The rows are grouped in 4 different ways at once. Each group adds its own fixed numbers to the row, and there is some noise. The rows also spread widely along 15 directions, which tell nothing about the answers.
In the rows, 128 means zero.
Some rows, each with its group in each grouping after it:
[ 82  52 154  67 111 180 127 139 145  85  68 183 138  81 145 148 109  95
 181 138  99 145 139 191 178 151 153 142 159 120 134 161 105] => muk J (2) Q
[146 142  85 101 110 123 101 146 131 153 116 182 148 156 130 127 131 111
  97 126 156 152 119 130 111 125 103 164 136 127 117 117 151] => deri M (2) A
[129 139 126  81 140 126 114 115  84  99 138  93 174 115 153 150 125 132
 126 135 131 127 161 121 181 192 173 137 165 110 171 126  85] => muk J (3) C
[140 157 139 172 174 102  89 142 148 175  26 106 134 117 143 159  98  84
  85  87  96 120 155  94 124 112  88 185 135 107 111  67 134] => kemi M (0) Z
[153 147 102 113 121 135 127 100  85 127 138 156 124 172 153 162 135 111
 106 149 104 105 160 143 110 102 138 140 120 106  88 101 153] => deri V (3) Z
[144 124 126  90 121 134 135 132 132 151  90 162 162 151 168 123 134 107
 117 133  94 157 131 148 115 126 105 133 120 128 133 135 148] => kemi V (1) N
[114  73 107 140  92 127 128 180 118 145 131 162 142 153  85 129  91  73
 151 149 175  74 140 142 190 143 152 183 164 120 131 176 120] => muk J (1) A
[129  80 163 119  97 147 157 169 174 168  75 129 176  94 135 128  67  61
 101 111  99 146 101 124 151 122 156 176 134  82 169 132 153] => kemi M (0) X
[139 116 187 126 124 174 118 157 198 130 174 122 132 121 159  90 168 161
 123 156 119 146 131 156 191 137  97  27 143 202 129  97 149] => deri V (0) X
[156 135 112 134 151 122 124 120 119 112 142 136 103 183 137 119 155 155
 169 146 143 126 165 144 149 127  93 106 141 153 103 143 116] => deri V (3) Q
[143 118 142 123 112 139 125 137  91 138 140 126 137 126 159 134 115 133
 131 148  99 100 159 178 129  91 134 115 137 149  86  95 145] => muk V (1) N
[118 118 147 157 110 125 140 146 177 169 113 124 115 115 117 101  58 120
 100 124 136 131  98 112 110 121 100 123 128 106 156 138 164] => kemi M (3) C
[116 120 134 141 102 124 136 141 152 147 120  94 130  74 128 141  60 129
  69 136 148 127 115  94 124 146 169 163 149  92 135  80 134] => kemi M (0) N
[115 126 141 100 138 154 118 130 118 124 186 153 112 182 129 131 172 122
 151 163 125 108 169 164 182 154 125  59 140 158 136 141 144] => deri V (3) X
[140 110 127 112 128 137 102 132 176 107 107 169 139 101 131 126 128 129
 146 117 135 156 126 140 166 141 105 136 158 133 125 120 118] => muk M (3) C
[122  96 106 133 111 127 106 157 183 142  77 162 137  50 108 125  60 137
 136 110 115 158 128 134 118 109 135 184 141 118 129  90 122] => kemi M (3) N
[153 155 138 120 179 113 101 100 154 121 125 124 142  58 123 162 106 154
 141  75  94 141 141 125 152 120 166 142 139  65 150  66 127] => deri M (1) Z
[135  64 151 121  93 164 109 157 150  95 149 167 134  84 115 133 110 126
 152 143 155 107 112 173 185 128 143 136 177 128 102 131 140] => deri V (3) A
[176  99  89 138 121 154 146 144 104  99 162 116 123 141 129 148  89 149
 147 148 180 108 131  96 124 121 143 154 183 100 115 141 116] => kemi V (3) A
[118 119 190 116 120 168 160 181 149 209 153  83 123 141 153 107 123 107
  68 131  97 148 117 131 132  98 131  65 131 149 144  73 187] => deri V (0) A
[ 99 162 190 137 145 153  98 126 103 133 204 106  92 159 133 120 114 136
  97 157 196  61 104 138 142 177  69  18 166 139 148 178 179] => muk M (2) Q
[147 143 138 128 118 177  93 111 153  97 152 147 183  74 159 139 109 136
 112 156  95 113 157 134 164 150 123  78 139 148 145 109 116] => muk M (2) C
[139 114 127 146 124 125 125 147 123 144 102 142 111 184 146 120 154 116
 142 146 124 108 163 159 153 103  92 130 140 172  63 113 129] => muk J (1) A
[101 120 178 162 132 123 130 134 176 163 172 135 102  91  80 113  64 114
 125 111 143  84  98 142 165 126 139  98 140  81 166 138 180] => muk M (3) Z
[111 119 124 104 122 146 140 148 110 164 186 131  86 142 107 138  86 131
 126 130 150 115 123 137 110  99 161 109 150  96 140 107 177] => deri M (2) Z
[116 114 143  98 148 137 117 138  98  83 118  53 117  83 158 147  94 188
 140 122 183 137 126 118 133 175 142 133 203 104 151 119  90] => kemi M (0) A
[130 121 105 113 134 122 104 133 169 123 105 174 127 115 122 116 136 149
 149 124 129 165 137 150 148 137 111 138 136 140 127 119 117] => deri V (3) A
[198 135 154 110 136 145 105  88 157  81 114 158 148  82 179 153 143 163
 127 107 110 145 108 161 127 102 110 134 155 107  62  67 153] => kemi M (2) A
[140  61 102 142  92 128 158 199 180 165 129 136  93 124  94 101  64 134
 145 118 185 151  90 104 122  81 143 179 169 115 116 116 149] => kemi M (1) Z
[103 113 122 179 117 121 116 173 188 161 108 144 118 160  98 102 114  89
  98 151 185 104 126  92 186 176  86 138 150 158 139 158 122] => muk J (0) A
[134 160 152 104 175 111 129  85 148 127 144 122 120 128 132 142 146 140
 133 101 123 146 126 120 159 171 141 106 135  75 165 122 136] => deri M (1) N
[136 128 145  99 132 113  95 167 125 173 113 136 136 153 143 124 166 114
 126 120 111 138 158 171 159 109 110 125 148 173  85  62 149] => kemi M (1) A
[126 110 177 111 139 142 141 122 117 100 127  77 143 143 172 127 143 137
 151 152 117 119 156 145 180 173 130  87 158 133 147 153 103] => kemi M (1) A
[ 88 101 177 140 116 171 148 148 176 158 123 145  84 168 139 104 135 101
 101 161 115 132 118 145 141 128  79  56 124 157 123 143 174] => deri V (3) A
[169 143 137 126 111 114 104 123 114 130 146 154 194 137 134 126 108 101
 112 130 152  84 110 144 151 155 111 143 141  92 149 173 157] => kemi M (1) A

New rows, each followed by its group in each grouping:
[159 118 112 129 127  86 154 125 119 150  98 128 133 167 132 131 125 110
 142 121 127 136 140 132 143 119 148 194 126  93 115 132 129] => deri V (1) N
[146 126 173 128 150 128 134 146 155 161 111 110 153 142 140 102 126 112
 128 113  99 142 131 136 167 131 104 105 126 137 156 136 145] => deri J (3) Q
[146  72 139 108  70 156 128 166 136 129 147 161 149 120 138 121 126 108
 117 158 132 116 126 170 175 109 153 143 160 166  66  88 148] => muk J (3) N
[140  54 110 134  84 189 147 166 188 100  91 169 122  84 163 100 104 174
 175 155  91 161 151 183 123  60 113 123 142 196  65  95 104] => muk J (0) A
[128 151 117 115 147 131  92 122  96  98 149 128 128 129 154 123 134 181
 160 149 138 112 166 163 134 144  98  76 147 165 125 140 103] => muk V (1) Q
[128 144 128 162 138 124  70 131 131 131  88 158 131 116 134 136 109 125
 134 133 121  88 159 166 134 115  70 131 141 156  90 118 130] => muk M (2) A
[103 154 100  51 157 106  91 134 104 144 136 164 106 175 138 129 202 148
 168 124 104 167 198 190 153 129 124 101 137 185 109  73 118] => muk M (3) X
[153 108  67  93 107 188 117 135 150  89 179 187 140 134 133 161 141 128
 121 170 162 144 148  85 152 163 153 121 171 135 118 109 107] => kemi M (1) N
[156  97 113 106 113 150 122 163 139 121 100 131 155 155 159 109 134 127
 133 146 152 162 132 117 142 149  83 140 166 168 125 147 112] => kemi M (3) N
[119  97 205 106 135  88 132 114 160 121  99 141 149 107 125 124 136  97
 164  99 116 116 108 193 226 165 156 152 139  83 140 154 145] => muk J (1) X
[178 108 180 169 109 133 183 116 136 110 164  69 119 142 165  91 107 176
 144 156 136  98 120 151 143 101 123  90 136 132  98 144 142] => deri J (0) Q
[172 119  82 109 111 134 165 129 169 138 149 135 147 115 150 111 131 171
 142 138  75 191 164 124 130  78 187 135 110 138 118  58 111] => deri V (1) Z
[178 130 108 103 131 148 157  92 129 107 162 162 126 150 140 156 128 125
 126 121 144 137 114 115 123 128 153 147 147  63 123 129 150] => deri M (0) N
[135 116 117 123 149 121 135 144 151 132 137 139  92 178 129 109 155 148
 180 134 159 146 146 140 166 132 106 114 153 152 121 146 120] => muk V (2) X
[112 134 118 145 160 152 116 132 121 145  94 126  93 131 127 163  87 115
 119 119 123 120 146 107  98 111 106 134 147  97 129 117 136] => deri M (2) A
[145 148 114 132 141 143 140 109 124 109 163  98 103 155 152 143 129 156
  96 157 151 129 144  75 126 156 131 100 152 127 111 102 117] => kemi J (3) Q
[148 169  94 107 172 151 130  99 128 121 135 133 143 161 164 145 157 140
 122 141 102 147 180  95 140 162 119  95 131 139 154 116  96] => muk J (0) N
[137 136  75 123 146 119 164  97 138 107 130 132  86 208 145 132 164 156
 147 156 137 156 171  94 130 148 132 127 122 125 114 137  94] => deri J (1) X
[151 124 133 109 140 168 115 152 133 136 121 129 157 122 153 123 119 137
 120 121 110 149 131 131 126 119 101 104 147 144 145 119 136] => deri J (3) A
[104 143 109  90 135 110  80 144  70 150 170 160 156 125  92 139  86 116
 172 128 145  71 177 187 157 158 148 124 148 107 190 160 134] => kemi M (0) C
[174 105 156 139 122 146 165 124 135 119 145 105 103 163 153 147 137 108
 110 132 147 111 117 113 158 105 145 140 168 101  73  94 152] => muk M (0) Z
[148 158 101 115 135  95  98 120 129 119 127 130 185  91 137 117  96 161
 137 125 138 127 145 136 141 165 133 147 135 110 180 145 107] => kemi V (0) Z
[ 96 118 122 128 113 149 152 122  71 116 138  78  94 124 159 161  82 159
 121 172  96 100 182 144  94 103 177 109 127 117 109  94 118] => deri V (1) X
[146  78 139  75 104 128 133 144 161 110 125 160 128 110 145 122 161 151
 158 125 128 168 122 181 173 117 161 147 160 143  71  71 133] => kemi J (1) A
[155 103 108  47  96 121 156 153  99 172 125 177 171 178 150 125 144  85
 138 123  98 158 147 181 137 102 169 170 124 120 122 108 158] => kemi J (0) C
[148 120 119 153 104 147 129 123 147 125 160 164  91 160 121 142 114 115
 104 157 159 100 127 116 128 115 111 121 149 121  77 107 163] => kemi M (3) C
[182 139 180 165 121 115 104  91 138  99  79 133 174 148 182 130 153 106
 109 149  97  87 144 161 177 142  70 128 117 139  75 137 137] => deri J (1) C
[129 183  99 103 179 106  56 123 113 129 124 161 148 138 127 133 158 147
 157 118 123 129 192 160 152 159  88 107 131 157 152 119 105] => deri M (0) Q
[149 164 106  80 109 130 132 117  68 121 160 109 190 156 179 117 116 145
  87 155 147 128 129 122 104 166 126 111 131 125 163 163 122] => muk J (1) Q
[155 149 119 145 158 106 101  86 114  85 120 117 116 120 132 170 104 140
 141 125 172  95 140 105 148 168 120 160 171  73 121 136 111] => kemi M (2) C
[150  90 125 109  51  93 146 110 123  94 131 154 141 103 160 106 127 168
 151 167 124 121 138 227 150 102 174 176 128 147  40  96 126] => muk V (0) N
[136 155 115 133 130 134 126  99 110 106 111  98 161 144 183 133 125 147
 117 174  89 114 199 122 138 164 124 104 119 153 139 124  85] => kemi J (0) C
[123  87 174 128 121 157 129 137 176 139 132 188  97 143 117 153 142  65
 112 137 144 101 110 147 189 141 130 127 157 106  86 111 182] => kemi V (0) N
[160 146 154 103 159 138  98 107 173  98 126 139 151 122 162 133 183 134
 132 124 124 159 141 132 198 167 105  97 157 149 118 100 111] => muk M (2) Q
[142 100  98 115 127 141 122 148 132 102 127 157 108 202 148 119 177 142
 195 169 139 130 191 155 167 135  92 110 154 192  87 146  96] => kemi M (1) X
[163 126 133  82 141 140 129 105 148 102 121 152 141 105 176 132 159 171
 164 115  81 170 148 179 144 100 143 118 135 142  93  74 125] => muk J (2) X
[142 122  99 108  87 163 126 143  72 117 179 116 122 147 153 164 103 129
  82 176 172  97 148 111 110 126 159 132 170 126  88  80 139] => kemi M (0) C
[154 153 101 129 153 181  76 174 124 163 171 127 163  97 137 152 120 137
 110 138  78 118 199 112 140  84 140  79 139 180 132  33 127] => deri V (1) Z
[119  88 125 102 145 202 121 153 137 113  91 149 143 120 145 179 119  65
 127 131 114 133 158  99 170 154 138 142 177 112 146 123 102] => muk M (0) N
[129 141 111  76 136  98 116 121 158 133 145 155 133 114 114 121 133 146
 131 104 150 179 116 129 149 162 153 143 144 100 154 104 132] => kemi M (3) Q
[130 115 147 145 112 122 162 136 181 146 177 105  91 135 119  89 116 165
 120 145 168 143 106 119 151 140 136  99 142 130 134 120 149] => deri M (0) N
[128  98 151 101 139 134  85 181  94 143 111 137 144  97 125 147  87 122
 160  99 148 104 122 178 138 109 117 151 176 114 132 128 155] => kemi V (1) X
[134 129 149 167 136 146 147 121 134 130 141  98  88 154 149 138 110 137
 104 159 128  92 146 105 125 121 114  88 137 132  88 104 142] => kemi J (1) Q
[125  92  78 149  81 158 170 156 140 174 141 165 105 164 116 122  89 102
 128 175  73 117 182 138 107  51 165 134  97 147  98  99 147] => deri V (3) Z
[118  78 175 106  85 108 123 178 103 172  86 167 151 205 142  92 150  55
 138 144 148  93 116 214 181 134  76 151 142 165  96 194 172] => muk J (1) N
[174 128 128 129 129 198 106 137 162 100 150 148 162 104 166 135 119 146
 107 143 132 129 127 111 128 131  88  80 162 147 129 114 134] => kemi M (0) A
[146 132 129 154 181 105 144 165 136 168 150  69  61 199 114 119 151 146
 169 121 160 129 178 102 169 116 120 111 165 157 109  87 114] => kemi M (0) Q
[147 118 134 116 126 137 131 139 116 127 116 104 158 119 154 128 107 132
 137 129 125 132 139 142 145 127 134 139 158 124 134 129 114] => muk M (2) A
[153 132 139 118 148 133 105 121 138 115 116 152 137 153 152 140 162 120
 133 131 135 122 135 139 162 150  94 117 154 128 108 129 135] => kemi V (1) A
[106  93 159 101 134 146 100 159 127 134  91 145 101 103 124 151 102 116
 132 104 156 129 107 160 135 127 113 151 178 106 116 117 156] => deri M (0) N
